The groups are shells around one centre, one inside the other: the same stretched ball of 6 dimensions in 10 sizes.
In the rows, 128 means zero.
Some rows, each with its group after it:
[100 116 121 163 173 132 104 117 171 112 105 159 162]
(8)
[ 93 142 106 151 139 129 178 158 152 130  94 160 141]
(0)
[ 86 119 140 187 124 129 136 112 141  97  92 113 131]
(3)
[ 93 113 132 147 161 131 115 122 147 120  84 159 142]
(7)
[ 94 120  93 167 141 134 138 126 159 113 122 138 164]
(2)
[ 70 125 130 163 127 120 160 132 166 107  96 134 154]
(2)
[ 85 118 121 157 142 128 137 129 150 118  93 148 149]
(4)
[ 94 118 121 173 165 130 110 109 188  95 121 135 170]
(6)
[ 80 133 105 173 117 124 176 148 154 121 103 142 154]
(0)
[ 88 113 131 169 145 128 120 117 150 112  92 143 148]
(0)
[ 84 120 107 183 137 123 136 128 173 114 114 146 176]
(2)
[ 95 140 112 226 126 129 152 118 190  80 140  98 166]
(1)
[ 89 112 127 203 150 125 102 100 187  90 122 125 177]
(2)
[ 97 145 113 172 124 132 180 151 137 120  93 138 124]
(7)
[ 84 132 121 167 127 127 166 138 151 112  96 134 140]
(6)
[ 77 124 161 165 146 124 137 114 170  90  86 122 136]
(9)
[ 97 141  87 186 136 129 165 147 177 117 128 146 171]
(5)
[ 68 124 130 184 141 111 141 129 204 105 110 148 188]
(3)
[ 92 126 122 200 122 133 143 112 154  88 117  99 141]
(9)
[ 83 126 125 180 133 122 146 134 161 115  95 146 154]
(2)
[104 128 106 166 155 136 134 127 160 110 114 141 150]
(6)
[ 65 141 123 171 115 114 194 156 176 116  95 145 159]
(1)
[ 82 103 130 150 154 131 109 100 162  96 106 126 156]
(7)
[ 83 143 162 217 129 120 154 118 188  75 102 101 140]
(1)
[ 70  96 145 174 155 116  91  98 186  98 101 143 182]
(1)
[ 92 118  90 174 130 133 142 128 150 117 120 136 163]
(9)
[ 81 131 119 177 125 123 162 139 158 115  98 140 152]
(4)
[ 95 135 117 204 152 126 134 121 202  91 131 128 176]
(0)
[ 77 129 109 164 133 122 164 141 175 115 110 145 168]
(4)
[ 87 107 137 155 167 128 101 105 172 101 100 144 160]
(8)
[ 93 124  97 149 148 128 147 148 150 138  97 175 159]
(9)
[ 86 125  97 170 149 121 142 143 184 127 115 171 187]
(7)
[102 129 102 159 158 135 138 134 163 118 112 153 156]
(6)
[103 133  88 160 158 135 145 139 173 119 125 155 167]
(0)
[ 91 115 122 167 161 126 112 121 172 115 102 160 168]
(2)
[ 82  98 122 185 160 125  85  88 197  85 132 124 193]
(3)
[ 97 117 100 134 160 136 131 131 149 126 103 161 153]
(5)
[ 68 131 128 169 113 118 179 143 158 113  91 134 148]
(9)
[ 91 129  96 150 140 131 160 144 153 125 106 153 154]
(4)
[ 83 109 133 192 144 129 106  87 183  73 127  97 166]
(7)
[ 98 137 119 168 155 130 147 136 173 110 106 148 150]
(6)
[ 82 133 121 209 118 119 158 136 171 108 108 134 163]
(3)
[104 123 127 198 164 133 104 103 186  86 124 124 162]
(8)
[ 92 102 142 195 165 131  75  76 188  71 125 106 168]
(3)
[ 84 119 116 207 139 122 122 111 196  91 131 124 187]
(0)
[106 127  84 179 156 134 130 131 176 116 132 152 177]
(5)
[ 93 135 126 163 156 130 146 129 177 102 107 138 149]
(4)
[ 78 111 138 209 134 123 112  93 187  75 123 100 171]
(5)
[ 83 122 120 191 123 124 145 126 158 107 105 130 156]
(8)
[ 99 112 122 182 157 131 102 111 160 109 105 146 159]
(5)
[ 79 133 124 171 145 120 154 137 189 108 107 148 168]
(4)
[ 65 105 162 158 147 119 114 102 171  93  85 129 153]
(1)
[ 92 137 132 174 131 134 161 126 151  94 100 110 124]
(9)
[ 98 110 124 152 188 132  88 108 185 106 110 159 171]
(3)
[ 77 121 129 204 143 117 125 111 209  86 127 124 189]
(5)
[ 97 116 116 178 163 129 107 115 179 107 116 149 172]
(6)
[ 96 134 143 182 149 131 138 118 168  91 100 120 134]
(8)
[ 74 144 122 151 135 121 187 151 182 110 101 142 153]
(1)
[ 96 134 138 195 145 132 136 112 176  82 114 107 142]
(8)
[115 133  87 179 150 142 138 130 156 111 127 136 152]
(7)

New rows. What belongs after each?
[ 94 123 117 158 165 129 124 128 175 115 106 159 164]
(6)
[ 77 117 151 214 144 118 110  95 204  73 118 109 175]
(5)
[ 99 149 106 198 138 132 166 133 189  90 135 113 158]
(1)
[ 91 118 131 143 149 133 133 124 137 115  83 144 129]
(7)
[104 114 106 190 160 135  99 103 175  97 131 130 172]
(0)
[113 116 105 167 174 143  99 106 165 101 125 137 157]
(3)
[107 131  85 183 135 139 147 131 150 112 127 130 153]
(7)
[ 87 104 133 156 168 126  95 108 169 110  96 156 165]
(5)
[ 81 128 103 177 140 119 150 141 186 120 116 159 184]
(5)
[ 88 122 111 179 131 128 142 127 156 111 108 135 157]
(6)
[ 98 121 128 209 144 130 113 105 171  90 117 117 157]
(8)
[ 83 114 161 200 145 124 106  93 176  78 100 108 148]
(5)
[ 78 122 156 224 130 118 122 100 188  75 110 102 160]
(7)
[ 85 118 144 132 163 129 129 124 155 112  79 152 135]
(1)
[ 86 108 112 160 166 123 105 122 182 121 109 171 187]
(7)
[ 84 122 144 180 150 122 126 118 175 101  95 139 154]
(6)
[ 76 138 115 154 125 123 186 153 161 120  96 147 148]
(0)
[ 93 122  96 143 151 134 144 133 158 120 112 150 157]
(8)
[ 97 138 120 177 131 133 162 137 145 110  98 130 130]
(8)
[ 71 100 144 145 159 123 105 103 173 100  94 140 163]
(3)
[ 75 106 137 165 146 124 114 103 171  94 104 125 162]
(8)
[ 87 149 108 180 127 125 187 151 176 109 113 135 153]
(0)
[ 87 140 138 156 135 127 173 150 142 121  73 150 121]
(1)
[ 95 142 135 213 141 125 145 126 186  92 112 124 154]
(5)
[ 91 135 100 153 142 129 167 151 160 127 104 159 155]
(4)
[ 88 128 135 173 166 122 125 125 195 104 104 154 168]
(0)
[ 91 114 122 147 151 135 127 115 148 105 101 132 141]
(5)
[ 80 109 143 201 160 119  91  93 208  81 122 125 188]
(9)
[ 76 111 136 189 144 120 114 105 188  92 112 128 176]
(4)
[ 78 107 102 173 148 121 115 118 187 113 124 153 197]
(3)
[ 71 106 161 182 151 117 102  96 188  85  97 126 166]
(9)
[100 136 104 152 161 132 150 145 169 123 107 164 155]
(8)
[ 90 129 137 175 127 131 152 126 137 105  86 122 122]
(7)
[100 138  99 146 138 136 171 151 136 129  97 152 132]
(9)
[ 78 133 112 155 147 121 162 145 189 116 109 157 172]
(5)
[ 88 134 135 220 122 125 148 117 174  85 114 104 150]
(5)
[ 78 114 122 180 115 128 143 112 144  98 106 108 146]
(1)
[ 77 116 136 172 135 125 134 113 163  97 100 122 151]
(6)
[ 72 136 130 181 110 121 181 137 160 101  98 117 142]
(5)
[ 82 122  98 135 143 128 156 141 159 125 106 156 162]
(5)
[ 95 137 117 205 147 125 139 127 196  96 126 133 173]
(8)
[ 89 136  97 158 147 123 164 157 176 132 107 175 171]
(9)
[ 88 123 120 144 171 127 129 127 188 110 109 158 168]
(9)
[ 97 137 109 173 149 128 153 145 172 119 107 157 159]
(4)
[ 79 131  92 155 120 124 181 156 152 132 104 156 160]
(7)
[105 137 103 146 163 133 151 154 156 135  96 178 147]
(3)
[ 76 107 138 180 138 123 115 104 166  96 102 124 161]
(8)
[ 87 119 101 150 152 129 136 130 170 117 114 153 170]
(4)
[ 93 116 104 159 155 133 122 117 170 107 121 139 167]
(4)
[ 93 112 124 210 156 124  94 100 195  91 127 131 185]
(9)
[ 86 133  95 167 146 126 157 138 192 109 129 145 181]
(9)
[105 139 109 175 128 137 165 142 130 118  98 133 123]
(1)
[104 114 103 163 167 137 105 114 165 111 119 149 165]
(8)
[ 87 139 134 163 155 125 154 136 185 103 100 144 151]
(0)
[101 122 134 194 159 131 108 108 173  94 110 130 153]
(2)
[ 74 105 137 206 150 118  94  90 207  79 127 118 193]
(3)
[ 78 128 107 168 119 125 170 138 158 112 109 131 156]
(8)
[100 134 115 160 167 133 138 129 183 104 116 144 157]
(5)
[ 77 137 110 147 127 124 185 152 161 120  99 146 149]
(5)
